Every row belongs to one group in each of 3 separate groupings. Each group adds its own fixed numbers to the row, and there is some noise. The rows also spread widely along 13 directions, which tell nothing about the answers.
Known rows, each followed by its group in each grouping:
[ 0.59 -2.37  0.46 -0.81 -0.42 -1.29  3.09 -0.32  3.18  0.66  3.42 -0.03
 -1.19 -1.37 -1.18 -0.94  1.26  3.81  0.09 -0.76  1.55 -1.49 -0.01  1.08
  1.25 -0.23 -0.55]
(0) (1) Y
[ 0.12 -1.26  1.70 -1.41 -2.09  0.41 -0.89 -0.81  2.86 -2.71  0.13  0.87
  0.85  1.80 -1.57  0.65  1.14 -1.34  3.07  2.73 -0.88 -0.41 -0.51 -0.31
 -1.94  0.14  1.06]
(1) (3) L
[-0.47  0.86 -0.82  1.80  1.36  1.36 -0.05 -0.33 -1.72 -0.38 -1.09 -1.02
  1.14 -0.60  0.35 -0.46 -0.83 -1.18 -1.22 -2.86 -1.87  0.58 -1.42 -0.32
  0.10  1.19  1.30]
(3) (5) V
[-1.97  0.40 -0.91 -1.51 -1.22  0.99 -0.85 -0.94 -0.01  0.50  2.54  0.83
 -0.26  1.80  0.38  1.55  3.02 -0.09 -1.02 -1.27 -2.09  1.13  1.63 -3.28
  0.94  0.59  1.29]
(1) (0) Y
[ 1.43 -0.31  2.11  2.50  2.06 -0.87  0.24  0.41 -2.02  0.62 -0.42  0.82
 -1.92 -1.34 -0.78 -0.43 -1.32 -2.28  2.00  3.63  1.98  1.12 -1.18  3.06
  0.82 -3.90 -0.49]
(3) (4) J
[ 0.46  0.33 -1.83 -1.95  0.16  1.16 -0.73  0.61 -0.93 -1.82  0.18 -1.16
  1.24  1.58  0.46  0.75  1.53  0.42 -0.82 -1.14 -2.82  1.63  0.34 -1.29
  0.19  0.84 -0.11]
(2) (0) L
[-1.73  1.50  3.23 -0.61 -0.97 -0.98  2.64  3.85  1.84  1.07 -0.40 -2.06
 -0.57 -0.19 -1.10  0.20 -0.21 -4.01 -0.09 -1.42  1.14 -1.29 -1.47 -0.89
  0.64  0.05 -0.20]
(5) (5) Z
[-0.83 -0.53  2.36  1.09 -0.94  0.32 -3.81 -0.46 -1.95  2.16  0.69  2.55
 -0.84  1.09 -1.62  0.65  0.40 -4.27  1.50  0.07 -0.96  2.19 -0.85 -3.65
 -1.56 -0.52  3.04]
(4) (2) Z
[-1.42  2.10 -0.03 -0.88  1.14 -0.24  2.50  1.33  0.04  2.30  0.45 -1.89
  0.00 -2.38  0.61 -0.25  0.53  1.74 -4.12 -4.02 -0.17 -0.74 -0.12 -1.53
  1.59  1.60 -0.53]
(0) (3) V
[-0.12  0.57 -1.85 -1.82 -1.90 -0.35 -0.76 -1.90  1.79 -1.53  0.86 -0.50
  2.04  0.31 -0.84  0.91  1.04  3.42 -1.07  1.64 -4.68  0.31  0.30 -0.09
 -0.25 -0.70  0.50]
(2) (2) J
[-0.40  2.64 -0.56 -0.90 -0.45 -0.31  0.95  1.32 -0.21  1.36 -1.42 -0.60
 -0.40 -1.14  0.22  0.71 -0.14  0.02 -2.61  0.30 -0.22  1.21  0.91 -0.38
  0.11 -0.54 -0.69]
(4) (1) Y
[-1.31  1.69  0.66  1.35  0.51  0.48 -2.48 -2.20 -0.23  1.75 -0.59  1.76
  0.29 -0.39 -0.94  1.37 -0.57 -0.37 -1.72  1.03 -0.47  1.77  1.61 -1.22
 -0.96 -1.75  0.68]
(5) (4) Z
[ 2.94  0.76 -1.83 -0.98  1.45  0.46 -0.08 -1.26 -4.16 -1.04  2.06  1.42
  0.19 -1.61  3.02 -0.57  0.35  0.11 -0.12 -0.09 -2.03 -1.12 -1.74  1.29
  0.45 -1.64  0.94]
(2) (1) Z
[ 0.32  0.10 -3.11  1.99 -1.79  0.82 -1.28  0.06 -0.47  1.90 -1.05  2.05
 -0.46 -0.34 -1.41 -0.62 -3.15 -0.13  0.22  0.74  0.28  0.81  0.88 -0.61
 -2.58 -0.27  1.42]
(5) (2) J
[-0.24  3.82 -0.72  0.16  0.22  0.39  1.35  0.89 -3.27  0.76 -0.19  0.59
 -1.17 -0.23  2.76  0.52 -0.94 -2.53 -0.93  0.18 -0.86 -0.68  0.04 -0.01
  0.75 -1.66  0.31]
(4) (5) V
[ 3.00 -2.54 -1.09 -2.19  0.32  0.98 -0.91  1.52 -0.27 -2.51 -1.16 -0.03
  0.53  1.70  0.17 -1.32  0.77 -0.01  3.15  0.94  1.97  1.34 -0.54  0.49
  0.80  0.67 -1.57]
(4) (2) Y
[ 1.37 -1.24 -1.31 -1.55 -0.71  0.14  0.19  1.06  3.42 -1.43 -1.03  0.59
  1.47  2.06 -2.23 -0.05 -0.79 -1.70  2.09 -0.41  1.96  1.44  0.52  0.88
 -2.36  1.45 -1.25]
(3) (5) L
[-0.35  0.57  0.38  2.09 -0.94  0.25  1.22 -1.92  2.02 -0.66  0.37  0.91
  0.39 -0.24 -0.74  0.01 -1.69 -2.10  1.15  0.67 -0.26 -1.49 -1.19  1.98
 -2.06 -0.33  1.17]
(1) (3) Z
[ 0.19  1.28 -1.09  1.94 -1.37  0.34 -0.81 -1.23  2.46 -0.45  0.46  1.40
 -0.27  1.10 -1.46 -0.02 -0.17  3.08 -1.56  0.88 -1.55  1.80  1.48 -1.07
 -0.70 -0.74  1.70]
(2) (5) Y
[-1.53  2.04  0.16  3.58  0.09  0.73 -0.60 -0.48 -1.89  3.58  0.94  2.07
 -3.00 -0.16 -0.08  0.18 -1.19 -2.01 -1.55 -1.10  1.28  1.32  1.19 -2.29
 -0.22 -0.32  1.97]
(0) (3) J
[ 0.95 -1.44 -2.55 -2.04  0.54 -1.12  1.51 -1.62 -0.79  1.53  1.76  1.05
  1.52 -3.89  0.28 -0.48 -0.52  2.32 -1.94 -1.43 -2.08 -0.96 -0.82  2.12
 -0.25 -0.55  0.40]
(2) (0) Y
[-2.21 -0.77 -1.55 -1.92 -0.39  2.43 -3.05 -0.03 -0.65 -0.82 -2.58 -1.28
  2.18  1.51 -1.10  0.41 -0.05 -0.79  1.38  2.65 -0.10  2.13  3.86 -1.29
  1.35  1.42 -2.63]
(5) (5) Z
[ 0.66  3.64 -1.50 -0.55 -0.58 -1.09  3.00  1.77  0.91  1.24 -0.07  0.89
 -1.40 -1.17  0.66  0.54 -1.20  0.02 -2.24 -0.04  0.32 -0.57 -0.45  1.28
 -0.83 -2.12 -0.17]
(1) (4) Y
[ 1.26  0.81 -2.55 -3.12 -2.17  0.31  0.39 -0.47  1.49  0.55 -0.58  2.57
  0.44 -0.44  0.47 -0.44 -1.28  1.32 -0.55 -1.87  2.85 -1.64  1.76 -1.60
 -1.52  1.15  0.06]
(0) (4) J
[ 0.33 -0.16  2.56 -0.37 -0.72 -0.15 -0.70 -0.23  2.51 -1.13 -1.91 -0.19
  0.34 -0.64 -1.88 -0.44  0.29  1.32 -0.33  0.87  0.87  0.82 -0.16 -0.30
 -0.31 -0.59  0.11]
(2) (4) Y
[ 0.87  0.81  0.62 -3.11 -1.82 -0.85  0.66  1.52  0.16  0.44 -0.59  2.26
  0.16 -0.64  0.43  0.19 -0.49 -3.84  1.21  0.19  0.63 -0.72 -1.23 -0.77
 -1.79 -0.35  1.23]
(4) (5) Y
[ 1.06 -2.89  0.79  0.41  0.25  1.04 -0.60  0.72  1.32 -2.33  1.52 -0.94
 -0.47  1.19 -1.31 -1.96  1.62  2.84  2.83  1.80  1.61  0.32  0.93 -0.37
  2.49  0.65 -1.34]
(2) (3) Z
[ 1.62 -2.52 -2.27  0.28 -1.53  0.34  0.31 -2.82  2.49 -1.25  0.87  1.69
  2.85 -1.31 -1.54 -0.91 -0.92  1.56 -0.36 -3.72 -3.42 -0.75 -3.06  1.17
 -3.86  1.56  3.54]
(2) (0) Y
[ 0.57  2.04 -4.41  1.72 -3.41  1.30  1.04 -1.52  4.04 -1.73 -0.32  1.57
 -0.32  3.45 -1.11  0.52 -1.73  1.92  0.64  2.62 -0.77  1.24  2.00  1.60
 -2.86 -1.01 -0.41]
(2) (4) Y
[ 1.14  2.54  0.43  2.79 -0.78  1.28 -0.74  0.37  0.11 -0.19 -2.17  1.53
 -1.50  1.20 -0.56 -0.26 -1.77 -1.97 -0.39 -0.83  1.44  1.16 -1.15 -1.05
 -2.30 -0.57  1.93]
(0) (4) J
[-0.38  0.75  1.04 -0.74 -0.36 -0.73  1.33 -1.90  1.07 -1.08  0.84 -0.09
  0.19 -0.44  0.87  0.66  0.70  0.80  0.00  0.82 -0.13 -1.52  0.52  1.09
  1.28 -1.54 -0.25]
(3) (4) J
[-1.01 -1.57  1.48 -0.81  0.81 -0.91  0.71 -0.65  0.32  0.20  3.11 -0.63
  0.01  0.88 -0.65  1.40  2.47 -0.73  0.92  1.13 -2.50  1.14 -0.38  1.16
  2.08 -1.92 -0.70]
(4) (0) J
[ 2.15  0.25 -2.36 -1.96  0.00  1.04 -0.35 -0.14 -1.37 -0.29 -0.41  3.00
  0.45  1.14  0.48  0.32 -1.71 -4.02  2.39  0.21  1.14  0.31 -1.45  1.06
 -2.77 -0.49 -0.30]
(0) (4) Z
[-0.11  1.13  2.41  1.22  0.15  0.09  0.30 -0.23  1.53 -1.42  1.08 -0.15
 -0.20  2.40 -0.46  1.04  1.43 -1.72  0.59  0.09 -1.89  1.23 -1.71 -0.17
  0.01 -1.35  1.13]
(4) (5) V
[ 0.98  0.63 -1.83 -1.98  0.26 -1.09  0.75  0.90  0.08  1.40  0.61  1.81
 -0.05 -0.22 -0.88  0.46 -0.71 -1.02  0.80  2.03  0.57  1.47  0.70  1.50
 -0.44 -1.82 -1.81]
(3) (5) V
[ 0.55  1.42 -1.80  1.39 -0.76  2.10  1.49 -0.04 -2.71  0.26  0.51  1.25
 -1.70  0.61  2.72 -0.83 -0.86 -2.81 -0.25 -4.35  1.66 -1.23 -0.56 -1.58
 -0.17  1.29  2.05]
(0) (0) Y

New rows. What belongs after each?
[ 0.11  0.17  1.42  0.58  2.06  0.51  0.74  1.02  2.49 -0.61 -1.90 -2.50
  1.26 -0.24 -1.63 -0.39 -0.22  0.21 -1.48 -1.78  2.17  1.39 -0.41  0.93
  0.71  1.70 -2.41]
(0) (3) Z
[ 1.48 -0.25 -0.54 -2.61 -2.00 -0.78 -1.00  0.62 -1.68  1.10 -2.63  2.08
  0.57 -3.89 -1.11 -1.03 -2.24 -1.09  1.22  2.92  1.68 -0.85  0.20  0.30
 -1.92 -1.06  0.42]
(3) (1) J
[ 0.76  1.97 -2.37 -2.02 -0.49 -0.49  1.84  2.13  0.79  0.95 -0.73 -0.65
  0.18 -1.99  0.19 -0.78 -1.08  1.99 -2.45 -0.49  0.73 -0.33  1.19  0.34
  0.44  0.38 -1.65]
(2) (3) J
[ 1.48  0.41 -0.41 -1.18 -1.48  0.92 -0.61 -0.22 -0.36 -1.04  1.70  2.43
 -1.63  2.05  1.72 -0.41  0.67 -1.51  2.59  0.08  3.53 -1.37  1.42 -1.86
  0.58 -0.36  0.35]
(1) (2) Z
[ 0.11 -2.09  1.59 -3.01  0.87  0.30  0.54  1.81 -1.27 -0.46  0.00 -0.45
  0.76 -0.35  0.84 -0.37  1.13 -4.27  1.68 -2.15  0.80 -0.41 -1.74 -0.28
  1.47  1.84 -0.38]
(4) (5) Y
[ 0.50  0.59  1.16  1.93 -0.19  1.28 -1.60 -0.61 -0.27 -0.10 -1.67  1.85
 -0.89  1.05  0.03 -0.39 -1.33 -3.05  0.78 -1.11  2.84  0.91  0.89 -1.33
 -0.45  0.40  1.11]
(4) (5) J
[ 0.68  0.65 -1.03  1.15  3.36  1.22  0.29 -1.61 -2.50 -1.11  0.09 -0.90
  1.44 -0.85  1.67  0.51  0.40 -1.97 -2.01 -3.51 -2.76  1.35 -2.89  2.04
  0.44 -0.04  0.94]
(1) (0) Y
[-0.37  0.60  1.31  0.92 -0.49 -0.29  0.36  0.75  0.86  1.89  0.92  1.00
 -1.94 -0.47 -0.93 -0.42 -0.10 -0.81 -0.29 -0.21  2.40  0.47  0.85 -1.13
  0.44 -0.09  0.16]
(2) (3) J
[ 0.54  0.04  0.74 -3.05 -0.77  0.14 -1.05  0.52 -0.97 -1.52 -0.46 -0.21
  0.57  0.17  0.35 -0.10  0.75 -0.90  1.83  2.35  0.28 -0.35  0.40 -0.43
  1.09 -0.77 -1.20]
(2) (2) Z
[ 2.39 -1.80 -0.89 -1.22  0.97 -1.24  1.99 -0.77  1.47 -1.91  1.72 -0.72
  1.66 -1.23 -0.27 -0.66 -0.26  2.40  1.00  0.78 -1.31 -1.12 -2.15  4.16
  0.56 -1.35 -1.48]
(2) (2) Z
[-0.18  1.28 -3.27 -2.26 -1.31  0.71  0.46  1.38 -0.18  0.93  1.32  0.73
  0.01  1.26  0.16  0.34  0.24 -0.47 -0.01  0.50 -0.57  0.57  1.62 -1.07
 -0.30  0.87 -1.40]
(2) (3) Z
[ 1.79 -1.38  1.09 -4.81 -0.37 -0.97  1.30  1.12  1.48 -1.00  1.27  0.92
  0.94  0.28 -0.43  0.28  1.02 -2.05  2.49  0.26  0.78 -1.26 -2.61  1.09
 -0.77 -0.56 -1.09]
(0) (4) Z
[ 2.50 -0.73 -2.03  0.56  0.17  0.68  1.08  3.13  0.60  0.26 -0.07  0.39
 -1.33 -0.22 -0.48 -2.20 -0.65  1.77  0.27 -0.62  2.23  0.64 -0.67 -0.35
 -0.32  0.73  0.23]
(5) (3) Y
[-1.99 -2.27 -0.69  5.61  1.89  2.67 -0.34 -2.21 -1.20 -0.71  0.92 -2.44
 -0.37 -0.35  0.00 -2.14 -0.22  3.03 -1.54 -3.24 -1.01  0.87  1.07 -0.21
  3.68  2.40  1.38]
(2) (5) Y
[-0.15  0.61  0.06  0.14 -1.60  0.15  0.79  0.31  1.09 -0.77 -0.94 -0.05
 -0.55 -0.10 -0.35 -0.30 -0.72 -0.10  0.84  1.33  1.09 -0.68  0.27  0.40
 -0.11 -0.67  0.11]
(1) (2) Y
[ 1.29  0.82 -0.58 -0.26  0.85 -0.66  1.62  0.72 -0.45 -2.36  0.45 -1.62
  0.25 -0.17  0.49 -0.14 -0.06  1.19  0.91  3.99 -3.18  0.57 -1.08  3.74
  1.95 -3.07 -1.37]
(2) (5) J
[-3.28 -2.70  4.23  0.25 -1.87 -1.60 -0.14 -0.08  3.04  2.31  2.47 -0.27
 -0.60 -0.69 -3.37  0.21  1.48 -0.14  0.56 -0.10 -0.92 -0.42  0.56 -2.37
  1.53  0.34  1.87]
(4) (5) J
[-0.88  0.28 -0.49 -1.54 -0.60  0.89  1.39  1.47  1.37 -1.57  0.19 -2.07
  1.72  1.64 -0.03  0.61  0.67 -2.71  1.17 -0.18 -2.09 -0.44 -1.56  0.34
 -0.39  1.36 -1.15]
(5) (3) Z
[ 0.23  0.45  2.01 -1.78  0.85 -1.22  2.40  1.82 -0.22 -0.29 -0.19 -2.33
  0.25 -1.81  0.34 -0.26  0.52 -0.69 -0.32 -0.78  0.00 -1.09 -2.53  1.39
  1.77 -0.92 -1.37]
(2) (2) V
[-2.22  0.07  1.47 -2.86 -0.64  0.24  0.46 -1.71  0.59 -2.37  1.28 -2.41
  2.21  1.53  0.70  2.12  3.10 -0.15  0.50  1.81 -3.55 -0.77  1.07  0.28
  2.44 -0.55 -1.37]
(4) (0) Z
[-0.92  0.07  1.13 -1.40 -0.45  0.36 -0.05 -0.99 -1.36 -1.37  0.40 -0.86
 -0.27 -1.33  1.78 -0.48  1.30  1.99  1.06  4.07 -0.19 -2.03  2.12 -0.19
  3.39 -1.39 -0.85]
(5) (3) J
[ 1.64  0.54  2.07 -0.66 -1.28  0.14  0.04 -1.38  0.31 -3.42  1.19  0.53
  0.23  0.90  1.60  0.19  2.06  0.04  1.72  1.13 -1.90 -1.88 -1.84 -0.14
  0.22 -2.21  2.28]
(5) (0) J
[-0.21 -2.76 -1.43 -1.02  0.69  2.26 -1.60 -2.49 -3.08 -3.64 -1.56 -2.25
  3.21 -1.51  0.67 -0.96  0.76  2.07  0.82  1.44 -4.27  0.09 -0.48  1.43
  1.90  0.87 -0.02]
(2) (0) Y
[ 0.68 -0.52 -0.19 -0.90 -1.23 -1.05 -0.18  0.02  2.59  0.55 -0.62  0.20
  0.28 -1.15 -2.20 -0.45 -1.16  1.96 -0.17  1.35  1.20  0.69  0.99  0.74
 -0.29 -0.82 -0.99]
(2) (2) J
[-0.58 -1.00 -0.85  0.43  1.00  1.12 -0.99 -3.53 -2.17 -0.88 -1.97 -0.22
  1.72 -2.94  1.09 -1.09 -2.30  1.06 -0.07  1.44  0.41 -1.10  2.16  2.24
  2.03  0.05 -0.94]
(2) (5) J
[-0.14  1.93  0.52  3.02  2.46  0.66  0.26 -0.07  0.51  0.28 -1.29 -1.52
 -0.16 -0.45 -0.70 -0.19 -1.09  0.58 -2.74 -1.45  0.90  1.94  0.16  1.18
  0.92 -0.67 -1.32]
(2) (4) Z
[ 0.16  2.10  0.01 -0.35 -0.49 -1.11  1.89  0.17  0.91  0.90  1.81  1.36
 -1.29  0.12  0.95  0.72 -0.13 -0.79 -0.24  0.55  0.55 -1.10  0.39  0.53
  0.47 -2.31  0.21]
(5) (5) J
[ 0.75 -0.56 -3.88 -3.90 -2.76  1.11 -0.05  1.94 -0.07 -1.86 -1.30 -0.48
  1.94  1.12 -1.07 -0.42 -0.89  0.14  2.52  3.03 -2.13  0.02  0.52  0.42
 -1.10  0.53 -1.91]
(2) (4) Z
[-1.03  1.34 -2.25  1.33 -0.42  2.85 -2.15 -2.23 -1.59  0.01 -0.49  1.20
  0.56  2.31  0.20  0.75 -0.01 -0.78 -0.70 -2.39 -2.85  1.75 -0.08 -2.74
 -1.84  1.37  2.14]
(0) (4) V
[ 0.52  2.86 -1.07  1.93 -1.39  0.92  0.05 -0.55  0.36  0.15 -3.21  0.79
  0.02 -0.72  0.81 -0.65 -2.65 -1.33 -2.22 -3.32  2.58 -0.63  0.13 -1.10
 -2.31  1.37  1.76]
(3) (2) Y
[ 1.40  0.78  0.30 -0.76 -0.61  0.58 -0.35 -1.64 -0.09 -2.19  0.22  1.24
  0.01 -0.04  1.94 -0.84  0.26  0.75  0.28 -0.29  1.23 -1.64  0.97 -0.40
  1.08 -0.37  0.79]
(2) (5) J
[ 2.51  2.26 -3.45 -0.47 -0.51  1.34  2.14  2.55 -1.88 -1.21 -1.63 -0.29
 -1.16 -0.03  2.07 -1.71 -1.32  1.28 -0.75 -0.83  2.02 -0.47  0.40 -0.12
  0.52 -0.19 -0.72]
(0) (0) Y
[-0.18 -0.50 -0.91  0.83 -1.42  1.02 -0.09  0.35  0.91  0.36 -0.78  0.33
 -0.90  1.40 -1.06 -0.73 -0.97  0.24  1.50  0.50  2.73  0.55  2.04 -1.05
  0.20  0.51 -0.89]
(4) (2) V
[-0.31 -0.61 -0.45 -0.29 -2.15  0.14  2.24  0.61  0.37 -0.11 -1.04  0.21
  0.58 -3.02  0.18 -2.25 -3.38 -0.78  1.09 -1.07  2.25 -4.48 -0.27  1.08
 -0.44  1.39  1.00]
(1) (5) Z
[ 0.71 -0.82  0.47 -0.58  0.95 -0.57  1.54  3.53  0.70  1.77 -1.18 -0.66
 -0.15 -0.84 -2.14 -0.66 -1.86 -4.00  0.62 -1.97  1.83  1.48 -2.40  1.31
 -0.68  0.55 -1.04]
(0) (5) J
[ 0.81  0.79  3.79 -0.60  1.99 -1.16  2.10  0.20  0.56 -1.11 -0.28 -1.24
 -0.56 -1.34  0.73  0.45  1.01 -1.60 -0.14  0.56  1.44 -0.14 -1.89  2.62
  1.80 -2.39 -1.56]
(2) (4) Y
[ 0.39  0.12 -1.97 -0.58 -0.87  0.76  0.57  1.52 -0.32  0.30 -2.44 -0.33
  0.73 -1.59 -1.04 -0.87 -1.75 -0.17 -0.70 -0.61  0.24  0.71  0.08  0.31
 -1.00  0.66 -0.01]
(1) (0) Y
[-0.68  1.23  1.67  0.54 -2.30  0.25  0.10 -0.52 -0.14  0.35 -0.01  0.62
 -1.59 -0.99 -0.03 -0.39 -0.03 -0.02  0.11  0.38  0.85 -1.70  0.70 -1.99
  0.10 -0.29  1.79]
(0) (1) J
[-2.26  0.51 -2.79  3.28 -1.09  2.22  0.21 -2.32 -0.98  1.61  0.37  0.54
 -1.18 -0.18  0.53 -0.62 -1.69  0.84 -1.27 -2.21  1.51 -0.68  3.56 -0.98
  0.92  1.06  0.80]
(1) (0) J
[ 1.07 -1.44  0.35  0.33 -0.23 -0.88  1.03  4.18  0.88  1.09 -0.58 -1.22
 -0.82 -1.96 -3.45 -2.51 -1.18  2.97  0.29  0.69 -0.21  0.84 -1.55 -0.30
  0.27 -0.48  0.37]
(0) (5) V
[-0.22  1.39 -1.11  2.68 -0.98  1.21 -0.27 -0.63 -0.19  0.42  0.67  0.92
 -2.29  0.28 -0.14 -0.29  0.14  1.75 -0.70  1.46  0.18  0.94  1.88 -0.79
  0.33 -1.38  1.23]
(1) (1) Y
[-1.93  0.25  2.42 -0.80  0.13 -1.49 -1.39 -1.41  1.13  1.97  2.48  1.16
  0.26 -0.01 -2.72  2.71  1.98 -1.62 -0.43  2.37 -2.97  2.21 -0.02 -0.20
 -0.57 -3.00  0.53]
(1) (0) Z
[ 0.54 -0.65 -1.22  0.41 -0.40  1.79 -1.37 -1.55  0.32 -2.68 -1.75  0.18
  1.20  1.85 -0.54 -0.04 -0.26 -0.69  2.34  2.17 -0.11  1.22  0.78  0.85
 -0.25 -0.08 -0.79]
(3) (4) J
[-0.32 -3.79  1.01 -0.26 -0.24 -0.94  0.84 -1.05  2.20  1.44  1.05  0.68
  0.34 -1.61 -1.61 -0.83 -0.48  0.05  1.36 -1.11  2.23 -0.56 -0.22  1.01
  0.38  0.81 -0.16]
(4) (2) Y
[ 0.79  0.62 -0.96 -1.11 -1.69 -0.35  2.21  1.41  1.09 -0.57  0.30 -1.02
  0.01 -0.50  0.24 -0.41 -0.11  0.54  0.04 -0.11 -1.09 -1.40 -0.69  0.46
  0.02  0.01  0.14]
(4) (1) J
[ 2.61 -0.17  2.56  2.24  0.19 -0.41  1.11  2.53  0.88 -0.41  1.27  1.01
 -2.36  0.76 -1.32 -1.60 -0.45 -1.77  2.45  0.55  2.03  0.05 -3.46  0.33
 -1.03 -1.42  1.31]
(0) (3) Z
[-0.58  1.24 -1.08  2.46 -1.32  3.69 -2.49 -0.08 -2.68 -1.85 -2.04 -0.59
 -0.51  1.56  0.60 -1.09 -0.27 -0.86  0.81  0.08  0.26  0.50  1.77 -2.89
  0.27  1.58  1.37]
(1) (1) Z
[-1.14 -0.08 -0.41 -1.29 -0.25  1.43  0.18  2.08 -2.44 -1.24  1.25 -2.57
 -0.58  1.21  1.10 -0.63  2.74  0.94  1.05  1.24 -2.61  0.26  0.55 -2.12
  3.61  0.87 -0.88]
(2) (3) V
[ 2.72  0.49 -1.44 -3.37 -1.70 -0.90  1.70 -0.04  2.07 -0.96  0.40  1.83
  0.46 -1.49  0.39 -0.95  0.01  2.61 -0.69 -0.73  1.23 -1.82 -0.14  0.59
 -1.27 -0.69  0.31]
(2) (0) Y
[-0.59  0.08 -2.43  0.37 -1.65  1.98  0.32 -0.20 -2.39 -0.28 -1.77 -0.40
  0.50 -1.53  0.87 -1.35 -1.65 -0.43 -0.27 -1.39 -0.51 -0.91  0.55 -0.55
 -0.19  1.64  1.15]
(2) (0) Y
[ 0.03 -0.28 -3.31 -0.92 -0.97  0.57  1.25 -0.14  0.57  0.81  1.90  1.57
 -0.29  0.10  0.47 -0.23 -0.01  0.27  0.21 -0.60  0.10 -0.32  0.88 -0.07
 -0.49  1.04  0.27]
(1) (3) Y
[-1.90 -1.31 -0.19  2.05 -0.47  1.41  0.72 -0.79 -0.28  0.44  1.06 -1.51
 -0.72 -0.30  0.26 -1.11  0.88  2.71 -1.28 -2.72 -0.08 -0.66  1.78 -1.99
  2.63  1.64  1.22]
(4) (0) Y
[ 0.11  0.63  1.47  1.86 -1.08  0.38  0.14 -2.24  2.35 -0.12  0.63  1.06
 -1.26  0.33 -0.17 -0.03  0.14  1.38 -0.24 -0.07  2.40 -0.60  1.74 -0.55
  0.39 -0.61  0.59]
(4) (1) J
[ 1.92 -0.25  0.69 -1.43 -0.35 -0.31 -0.21  2.51 -0.03  0.29 -0.49  0.18
 -0.84 -0.97 -1.42 -0.93  0.31 -0.71  0.73  0.49  0.85  1.00 -1.03 -0.29
 -0.30 -0.56 -0.32]
(2) (1) J
[ 0.51  2.17 -3.10 -1.49  0.57 -0.18 -1.10 -1.06 -2.05  0.91  0.06  0.61
  0.34 -0.69  0.83  1.04 -0.36  2.59 -1.71  3.07 -2.37  1.80  1.70  0.66
  0.89 -2.46 -1.28]
(0) (2) J
[ 0.65 -1.06  0.61  0.26 -2.29  0.49 -1.33  1.50 -1.17  0.25 -2.10  0.93
 -1.28 -0.46 -1.39 -1.72 -1.98 -1.64  2.58  2.14  2.61 -0.06  0.44 -1.02
 -0.29 -0.18  0.44]
(2) (2) J
[-2.02 -1.05  0.02  0.57  3.05  0.19  3.45 -1.17 -1.50  0.96  1.40 -2.78
  0.51 -1.64  1.21  0.16 -0.02 -0.74 -0.95 -2.86 -0.66 -1.21 -1.43  2.98
  2.86  0.31 -1.94]
(0) (4) V
[ 1.79  0.89  0.20 -1.14  0.57 -0.66  1.07  0.01  2.23 -1.57  1.20  0.64
  1.20  1.28 -0.61  1.05  0.71 -1.72  0.28 -0.92 -2.59  1.04 -3.31  1.55
 -1.62 -1.17  0.36]
(2) (5) V
